There are 4 hidden switches. A switch that is on adds its own fixed numbers to the row, and there is some noise. The rows also spread widely along 2 directions, which tell nothing about the answers.
Known rows, each followed by its switches (1 for on, 0 for off):
[ -6.5  -4.8  20.3  22.4 -10.8   5.3  -8.2   0.2   0.1 -12.9   6.1 -20.9
 -26.7]  0 0 0 0
[ -4.3 -21.6 -26.5  20.9  10.8  19.0  -4.8  16.9  32.9 -11.5  10.7 -30.8
 -30.4]  1 1 1 0
[-31.0  -9.8  30.4  42.2  28.3  13.8  -3.5  12.1 -15.1 -31.9   3.7 -16.3
 -35.7]  1 1 1 0
[ -6.4 -24.9   4.6  34.0   3.3  22.1   5.5   0.7   7.8 -22.9   7.7 -29.9
 -45.2]  1 0 1 1
[-28.8  -0.7   3.2   9.2  19.2  14.8  20.2  -6.6  30.3 -27.8   4.1   7.6
 -18.2]  0 0 1 1
[ -3.7  -7.5   3.9  16.0  -7.3  19.1 -16.8   8.9  13.6 -16.2  14.9 -35.7
 -21.1]  0 0 1 0
[-34.9  -1.0 -27.0  -2.3  29.3  -0.4  18.7   3.0  53.7  -9.7 -11.9  30.9
  -0.1]  0 1 0 0
[-22.8  -6.9  11.9  20.5  25.3   3.3  27.6 -20.7  20.7 -25.0  -9.5  27.7
 -29.3]  1 0 0 1
[-16.9 -19.3   3.1  37.8  21.4  23.3   3.8  12.5  18.3 -25.2   5.3 -25.5
 -42.4]  1 1 1 1
[ -1.7 -22.2  -7.5  14.7  -0.5  17.3 -13.1   9.1  13.7 -12.1  16.3 -25.3
 -32.7]  1 0 1 0
[-23.9 -24.9 -31.3  18.4  26.0  22.7  16.6   4.0  55.4 -16.7   2.2   0.4
 -20.3]  1 1 1 1

New rows, each followed by its switches (1 for on, 0 for off):
[-18.3  -2.7 -26.3   8.5  10.3   5.5  -0.4  13.2  45.4  -5.8  -6.4  -3.4
  -9.1]  0 1 0 0
[-31.5   4.0  24.6  15.8  21.7   8.2   3.8  -2.2   3.1 -28.4   6.0  11.4
 -13.8]  0 0 1 0
[-17.7 -11.4 -12.5   6.0  -0.2  14.9  12.3  -2.9  42.0 -15.7   3.6 -14.2
 -19.2]  0 0 1 1
[-25.9  -4.9 -12.3  -8.3  23.5   4.1  31.6 -16.5  54.3 -12.5 -16.8  46.3
  -6.7]  0 0 0 1
[-29.6   5.9  34.1  21.5  23.9   3.6  -4.4  -1.8  -3.9 -30.7   6.6  -0.1
 -15.6]  0 0 1 0
[-31.6   3.3  15.7   0.8  26.1  11.5   8.6  -3.9  19.0 -21.3   3.9  18.9
  -6.6]  0 0 1 0
[-28.9   8.8  30.5  10.6  24.3  -4.5   9.2 -13.4  -0.6 -28.1  -5.0  30.8
 -13.5]  0 0 0 0
[ 11.1 -28.0 -11.9  17.0 -10.8  10.7  -3.6   4.2  22.6  -1.9   6.5 -19.3
 -30.3]  1 0 0 0
[-32.8  -2.2 -30.7   1.3  30.2  -3.0  30.4   1.0  69.5  -6.5 -13.8  28.4
  -9.5]  0 1 0 1
[-14.3 -17.8 -18.0  17.4  15.4   6.8   1.3  10.3  27.6 -11.2  -1.5  -9.3
 -27.5]  1 1 0 0
[-23.2  -3.4 -21.0   3.2  20.6  -1.6   5.3  13.1  46.1  -6.2  -5.5   6.2
  -6.4]  0 1 0 0
[ -7.7 -13.9  -3.9   8.4  12.8   5.4   9.5  -4.1  28.8 -11.6   1.4  25.2
 -20.4]  1 0 0 0
[-20.3   3.8   1.3  -5.1  13.9  -4.6   7.5  -8.1  30.2 -12.6  -7.7  26.4
  -2.7]  0 0 0 0
[-17.4 -16.1 -29.3  -6.8  23.7   1.9  17.5 -12.7  51.3  -5.8  -5.9  47.0
 -11.3]  1 0 0 0
[-26.5   1.3  24.4  18.7  13.9   8.4   2.1  -0.1   0.5 -20.7   7.0  -3.7
 -16.7]  0 0 1 0
[-27.8  -2.2  14.4  42.6  15.2  19.9   3.0  17.9   4.5 -27.2   2.0 -43.2
 -32.9]  0 1 1 1
[-14.2  -9.7 -13.7  -1.0  18.0  -1.5  13.7 -11.1  38.7  -7.4   1.0  40.9
 -11.3]  1 0 0 0
[-29.6   7.0  28.8  17.0  25.2  -2.7  21.8 -13.6  15.5 -23.9 -11.3  21.7
 -23.3]  0 0 0 1
[-55.9   8.8  29.7  25.1  66.9   4.1  19.3  -6.1  -0.8 -40.4  -0.2  42.8
  -9.2]  1 1 1 0
[ -5.7 -13.3 -11.9  16.7 -11.1  21.3   3.6  10.3  37.2 -12.1   4.5 -35.9
 -22.5]  0 0 1 1
[-41.8  -2.8 -13.6  14.2  39.7  12.1  25.4   1.9  44.6 -29.9  -5.0  13.7
 -12.6]  0 1 1 1
[ 12.0 -25.9 -23.9  12.0  -9.0  14.4  -6.1   7.2  31.9  -2.2   1.0 -17.3
 -30.5]  1 0 0 0
[-38.7   0.5  15.6  27.1  35.4  10.4  21.3   1.9  19.9 -31.3  -3.5  -1.8
 -15.4]  0 1 1 1
[-35.1   1.4 -15.9 -11.7  30.4   8.0  18.5  -7.7  47.8 -20.2  -0.1  44.1
   6.2]  0 0 1 0
[-32.3   2.1   0.5  13.8  21.7  11.0   1.8  11.4  23.1 -23.0   2.1  -9.1
  -6.8]  0 1 1 0
[-36.7   0.1   0.0  21.5  37.8  12.0  22.3   7.2  32.9 -26.2  -7.7   9.4
 -18.8]  0 1 1 1
[-53.2  14.2  37.0  25.1  51.2   3.2  10.7  -1.7  -1.9 -37.9  -5.7  18.5
  -5.9]  0 1 1 0
[ -6.6 -10.3   6.2  17.2   8.5   7.4   4.0  -7.5  12.8  -8.6  -0.8  12.1
 -31.7]  1 0 0 0
[ -5.2 -15.1   0.4  30.9   8.8   7.2  -5.4  16.0  13.6 -12.6   1.9 -19.2
 -30.8]  1 1 0 0
[ -5.2 -18.3 -21.2  30.1  17.2   6.9  14.3  13.9  35.9 -16.6  -8.8  -9.9
 -37.8]  1 1 0 1
[-14.0 -16.2 -24.5   1.0   8.6  11.1  -1.2   1.4  42.5 -15.5   5.1   1.0
  -9.1]  0 0 1 0
[  0.7  -5.8   6.5  28.9 -13.7   9.3   2.3  -0.6  22.3 -15.9  -2.1 -25.3
 -37.1]  0 0 0 1
[-32.9   3.2 -14.8   9.8  24.0  14.7   5.4  14.8  41.4 -18.7   0.4   1.1
  -9.2]  0 1 1 0
[-37.3   8.6  31.2  13.0  36.3   5.8  12.9 -14.2  -1.1 -30.4  -0.5  32.1
  -1.6]  0 0 1 0
[-24.0   7.9  30.2  40.0  16.4   3.7  -6.9  14.2  -7.2 -20.9  -5.6 -17.6
 -22.8]  0 1 0 0
[ -4.1  -5.4  16.2  21.9  -5.3   7.3  -8.2  -0.1   8.3 -10.1   0.6 -20.9
 -23.8]  0 0 0 0
[-32.8   1.7 -22.6   2.6  30.1  -1.8  13.7  12.3  54.9  -9.6 -12.5  35.5
   4.1]  0 1 0 0
[ -1.4   2.4  29.0  29.7  -9.1   5.0 -13.0   3.5 -10.7 -11.1   5.7 -35.0
 -32.1]  0 0 0 0
[-13.1  -7.4 -21.4  -1.4  -3.1  17.7  -5.7   9.9  45.6  -8.1   5.9 -12.6
 -11.1]  0 0 1 0
[-18.5 -21.5 -23.1  18.4  26.6  21.1  20.6   7.6  42.2 -15.0   2.9  -6.8
 -29.2]  1 1 1 1
[-38.5  -1.1  23.6  32.5  45.2   8.6   6.0   1.4  -7.9 -30.4   6.9   8.2
 -22.5]  1 1 1 0
[-20.6   7.6  27.1  19.4  15.0   0.6   4.5  -4.8   3.8 -18.1  -4.4  13.1
 -13.0]  0 0 0 0
[-14.7 -15.9  -3.8  13.5  12.8  14.8  -0.2  -1.0  23.0 -12.7  10.3   2.5
 -25.3]  1 0 1 0
